There are 5 ways to turn a row about zero (a turn may also mirror it). The second row of each pair is the first, turned, with some noise. The first 50 pairs use one turn. New pairs use 3 turns, one after the other, and a turn may come again.
Known pairs, each followed by its turns in order:
[-29 -13  43  26  34  10  15 -31  40]
[-17 -73 -26  28  -9   5   1   0 -15]  lozud

[ 36  -2  38 -26  24 -43  -7 -36   2]
[ 22  -9 -20   0  46 -52  24   2  35]  fid

[ -4 -12 -48 -44   4 -34  33 -36  18]
[ 12  14 -19 -47   8 -13  28  62  17]  timi

[-15 -45  36  -1  39 -47  39  44  47]
[-15  14  13  42   2 -40 -37  73 -48]  timi

[-44 -24  39  27 -24  21  43  30   0]
[-13  52 -23  38 -25  51  12 -12   6]  fid

[ 30 -43 -45  11  17  39   2 -11 -29]
[-22  14  64 -10  40   7   3  -7 -36]  fid

[-18  37 -44 -12  44 -42  16  10 -28]
[ 57 -41 -14 -17  -5  -6   8 -27 -50]  fid

[ 23 -28  18  27 -13  34  45 -23 -30]
[ 24 -29   5 -22 -28 -57  28 -16 -14]  lozud

[  5 -26  40 -33  11 -29 -36  10 -47]
[ 20  32 -35   1  45 -32   7  46 -18]  fid

[-19  19 -33 -13  18  34 -20 -39  26]
[-36  21 -29 -10 -42  36   4   7   2]  nabi

[ 21  46  27  20   7  -9  22  14 -14]
[ 19   1  29 -45   4  13  12  31   8]  biguf

[ 17  -3  38  26 -11 -46 -26 -48  -4]
[-15  32 -31  35 -40 -18  42 -17  -6]  timi

[  3  16  11  30 -38   8  32  -1 -42]
[  7  12  19  19 -34  20  48  24  -5]  fid

[-27 -27 -38  -6 -20 -45   3  15 -33]
[ 16  23  10  -3  15 -22 -28  23  61]  lozud

[-11  42 -40  14 -47  40  29 -31  36]
[-11 -43  31 -24 -15   4  29   7  81]  timi

[ -7 -12  28 -37  38  21   9 -13 -12]
[ 19  34  -6   9  37 -12  33 -20  -1]  biguf

[ 17 -44   1  -3  -9 -42 -22  19 -34]
[-26 -21   0  10 -28 -41  31  21 -31]  biguf

[-46 -37   6 -37 -46 -13 -28 -47 -27]
[ 49  29  49  -8 -66  17  19  -9  -5]  nabi

[  3  27   7  -6  31  10  35 -13 -47]
[ 66 -12 -13 -12  15  -5  -3  -5 -27]  lozud

[-18   8  11  23 -47 -41  24   4   6]
[ 25 -15  18  11  19   4  36 -28 -38]  nabi

[  5   9 -23 -34  -8  13  -8 -35  11]
[-10  -5  25 -13 -14 -45 -15 -14   4]  fid

[ 11  14  -4  23  32  35 -29 -43  26]
[  6 -24  10  30 -38  39  32  -9 -27]  lozud

[-14  -7 -38  46  22 -37 -18 -16  38]
[-72   0 -14  -5   3  -3 -47  19  24]  biguf

[  1  27  14  41  -5  13  35   6 -13]
[ -4  -5   4   0 -23  36  47  -1   4]  fid

[ 16 -48  -3  -4  37  -4  22  20  -4]
[  8 -17 -37 -25   8  -5  31 -11  39]  lozud

[ 33  20  20  28 -18  40 -10  39 -16]
[ 37  17   9  -7 -41  31   4  34 -19]  biguf

[ 25 -40 -30   5  41 -21  14   6  21]
[-49  10  -7   4  35 -10 -10  17 -42]  biguf

[  4 -39 -24 -31   1 -16  30 -46 -14]
[ 28  -8  -3  12   6 -35  38  49  23]  lozud

[ -8  28 -21 -43 -17  39 -45  19  19]
[-67  27  28  -8 -31   5 -10  20 -18]  nabi

[-16   1   8  -5 -40 -39  37  38  20]
[-36  22 -27   8  28 -47 -37   3   6]  lozud

[-10 -22   5  -2  47  -3 -27  -9  34]
[-41  43   0  27  21 -10  -4   2  12]  biguf

[ 10  42 -21 -15  -8  45 -45 -24   4]
[-56  53 -10  -4 -30  -2  11   2   6]  nabi

[-32 -42 -21 -26  32 -22  25  25  14]
[ 21 -59   2  -4 -19  18 -38  22 -16]  nabi

[ 34 -35  -4  46  34 -37  21  20  14]
[ 10  34  -8  64   7  12 -17  45   2]  timi

[ 13 -36 -36   8 -47   3 -23 -38  30]
[-33  15  36  29 -43 -17  35  26  21]  lozud

[ 35  14  48  26 -34  -8 -43  -2   4]
[ -8  -5  38  11 -50  35  33  30  22]  biguf

[-30  44 -39  -2  45  38 -13 -15  48]
[-65  -2 -52 -17 -24  42  12  28 -12]  nabi

[ 25  -5   5  46  47  25  36 -30  38]
[ -5 -13 -61   0  39  45   1  -8  44]  nabi

[-42 -34 -22  12  16 -44  26   3  -4]
[ 32  -7 -24   3 -29   2 -15  58 -19]  timi

[-44  38  27 -19 -18  17  13   2  -2]
[ 50   2  19 -10  -3  -5  -7 -30  38]  biguf

[ 21  34  -8  43 -23  17 -30 -12 -40]
[  8 -12 -22  18 -10  35  10 -60  33]  timi

[ 46 -47  24 -21 -11  -9  12  26 -35]
[ 34  -1  34   7  21 -39 -48 -14  28]  nabi

[ 45  38 -14 -29 -37  42   2  10  31]
[-72  31  14   2  14  -2 -25 -38 -11]  nabi

[-20 -11   7 -44  14  30 -39  19  12]
[ 21  33   1  60   4 -20  -1  -6   6]  biguf

[ 31  29 -14  -7 -27  -4  42  36  34]
[-36 -32   4  15  46  -8   0  29  31]  timi

[ 38 -14 -34  -8 -26 -46 -48 -45   7]
[ 37 -25  50  -3  24 -42 -38  32  29]  fid

[ -1 -15  36  12  18   3 -48  24   0]
[-29 -29  17 -23  10  36  -1 -25  12]  lozud

[ 38  41  46 -21 -28 -31   4 -20 -16]
[ 13 -18 -16  17 -10 -46  48  39  33]  fid

[ 18  15  43  48  15 -37 -25  33 -27]
[ -9  10 -37  64  -7   2 -29 -34 -21]  timi

[ 25 -24  25  33 -47 -34  28 -15 -39]
[-24  -9 -33  44 -18  45  50  12 -22]  timi

New pairs, each followed by its turns in order:
[-20  31  38 -11 -15  35  14  11  -5]
[  1  36  11  28  22  29 -10 -11 -29]  timi fid lozud

[-44  11  16 -23  24  29  28  40 -44]
[ 42   3 -30   4  30 -15  31   9 -65]  nabi timi fid

[ 24 -19 -46   2  26 -16  18 -20  27]
[ 21  -7 -29 -31  31  28 -33 -11  18]  timi timi fid

[ 11  43  15 -20  -8  32 -18   3  -9]
[  8  27 -21  19  -8  -9  -2  45  -2]  nabi lozud biguf

[ 30   3   6 -18  44  43  27 -26  47]
[-38 -72 -10 -27 -10 -10   4 -22 -25]  biguf biguf fid

[  2  39 -38  21  34 -48  14 -44 -26]
[ 19 -40  14  30 -62 -17 -28  16  36]  nabi biguf nabi

[-19  18 -18  39   7 -14 -45 -32 -44]
[-36  19 -24  28 -48 -17  33  22  25]  biguf biguf biguf

[  8  -1  -6  23 -45  31  -8 -15 -44]
[ 33 -40 -16 -28 -31  -1  30 -14  -4]  lozud timi nabi

[ 36  30  37 -43  22  29   1 -12 -35]
[ 16  -7  26  27  54  42 -19 -36 -19]  timi lozud timi

[  8 -45   2  21 -12 -22  21  27 -16]
[  9  19  12   6 -47 -19 -22   8 -18]  lozud biguf timi

[ -8 -43  40  11  40 -22 -24 -11  27]
[ 12   1 -40 -40 -46  -2   3 -26  32]  lozud biguf timi

[  9  -3 -33 -23  24 -34   8  30 -43]
[-33  24  -9  -1  14  38 -50  11 -16]  fid fid timi

[ 34  42 -16 -29  17 -17 -32  15 -46]
[ 42 -43   3 -33 -29  29 -26 -18 -32]  lozud fid nabi

[ 46  42  -1 -41  10 -34  28 -42  -8]
[ 25  30  65  -7   4 -45  -8  37  12]  timi fid fid

[-29 -17  43   5  23  24  30  38  40]
[ 24  14  -8 -33  13 -39   5  27  60]  biguf lozud nabi

[ 25  41  -8  47  11  42 -22  45  31]
[ -9  24  56  65  -5 -37  -8  19  -6]  nabi timi nabi

[ -3  23 -28  -7 -21  17 -40 -34 -45]
[-24  38   2  18  46 -25 -25   3  35]  nabi biguf fid

[ 25  -5  42 -43  -7 -24  25 -24   6]
[ 25  15 -18   3  61  20 -15  10  18]  lozud biguf lozud

[-33  39 -31  32  20   2   7 -26 -24]
[ 50  23 -19   6 -18 -21  20 -20 -35]  biguf fid timi

[-23  44  35 -19  -8  14  38  -8 -29]
[-52  25 -11 -44   2  16 -26  -9   7]  timi lozud lozud

[-35   7  20  13  -2   6 -39   6  33]
[-28  12 -23  -7  36  -1  18 -35   7]  nabi biguf timi

[ 21 -44 -18  42   5  21 -27   1 -42]
[ 71  -6  26  -5 -18  15  14 -34  -6]  biguf nabi nabi

[-39  18 -43  41 -14  13  32  30  41]
[ -7   5   1  -2  12 -26 -36 -76  36]  timi lozud biguf

[ -9  12 -25  20  29 -39  21  25  35]
[ 18 -43  -9  32  -7 -17 -13 -31 -35]  timi biguf timi

[-37  -6  41  23  45 -17 -21 -33  26]
[ 24   6 -49 -48   1  15  26  30  31]  timi lozud fid

[ 32  -5  -3 -27  43   6  31 -21 -33]
[ -8  31  -5 -24  -9  64  -8   3 -12]  biguf timi lozud

[ 19  -4  28 -14  30   7  46 -26 -33]
[ 38 -48 -14   5  18  -3  18 -35  16]  lozud fid lozud

[ -5 -42 -15  17  16  40 -11 -14  25]
[-14  -5 -32 -22 -14 -34  44 -11 -11]  fid timi timi

[ -5  42  10   0  -6 -20 -14  42  47]
[-20 -45  31 -19  -1   5  -2 -44 -34]  lozud nabi nabi

[-32  37 -40  18  16  29  10 -24  34]
[ 42 -20 -18  -3  25  43  36 -20 -18]  lozud nabi nabi

[ 27  11  31 -34 -28  41 -12 -31  42]
[ 41  21 -32 -31 -28   1  36   3 -44]  fid nabi biguf

[-46  -8  33 -31 -36  13   9 -29 -39]
[ 46   1 -34  19 -20  -4 -16 -59  18]  timi biguf nabi

[ -9   2  10 -21   9   5 -32  34 -23]
[ 13  13   2 -11 -10  26  42   3  15]  fid timi lozud

[-38 -33 -30  46 -10  22 -42  21 -28]
[ 34  21   4 -28 -32 -61  -9 -36  24]  lozud lozud biguf

[ 13 -43  18  27  42  44  -3  27   3]
[ -4  19  16 -59   6  -4 -57 -15  -1]  nabi fid fid

[ 44  17   0  26  14  41  48 -34 -13]
[ 10  -3 -11 -34  -3  18  72  29 -29]  fid nabi lozud

[ 25 -29  29  38  29  31  14  32  16]
[ -9 -36  -5  53  30  -5 -19  31 -11]  lozud lozud timi

[ 26 -19  40 -29 -23  14 -21 -20   1]
[-31 -16  -1 -21 -41  -9 -36   3 -18]  biguf timi lozud

[ 19 -10 -20  30  33  34 -16  -6  25]
[-13 -35  14  11 -12  48 -22   3 -18]  timi fid nabi

[ 14  13  48 -19 -15  26   7  -8  19]
[-34   3  10 -19  43  26   2   2 -10]  timi nabi timi

[ 47 -26  18  29 -28 -34 -27 -10 -34]
[-17  11 -13  58 -41   3 -40 -27  10]  nabi timi lozud

[-38   5 -37 -37  -2  33  41 -43  22]
[  1  19   6  36  22  -2  -9  79 -33]  lozud biguf fid

[  8  27   7   4  -7  14  12   1 -30]
[ 16  -2  12  10 -17 -28 -16 -20  -7]  fid fid lozud

[-19  41  46 -27  13 -39 -22 -40 -20]
[ -2   8 -32 -52  24  -7  48 -41  26]  nabi biguf lozud

[ 12   9  21  35 -31  -9  45  11  46]
[  8 -18  11  31   0  -1 -42 -50  41]  nabi lozud nabi

[-45 -39  32  43  29 -38  24 -16  17]
[-63  34  -1  47  -1   0 -34  -1  44]  nabi nabi biguf

[ 27 -41 -43 -48   0  47  15 -17   8]
[ -3 -33  22   4 -26 -13 -34 -26 -71]  biguf biguf fid

[ 21  44  -8 -17  40 -22  44 -46 -43]
[  2  -7 -60  63 -32  12  -3  25 -33]  lozud nabi nabi

[ 18  19 -47  38  -9  33  25  44  -8]
[ 67  15  -4 -28 -18 -26 -32 -24  23]  nabi biguf fid

[-16 -22   6  48  24  -5  -6  -8 -24]
[  7  -4 -26 -28 -16 -27 -38 -16 -16]  fid nabi fid

[ 31 -39   9  16   8  40 -19  38 -31]
[-17  10   4 -40  -1   3  25 -68   7]  lozud nabi timi

[  2 -46 -22  38 -15 -12 -45  19  14]
[-30  33 -26  -4 -41  12  33  32  11]  timi lozud timi

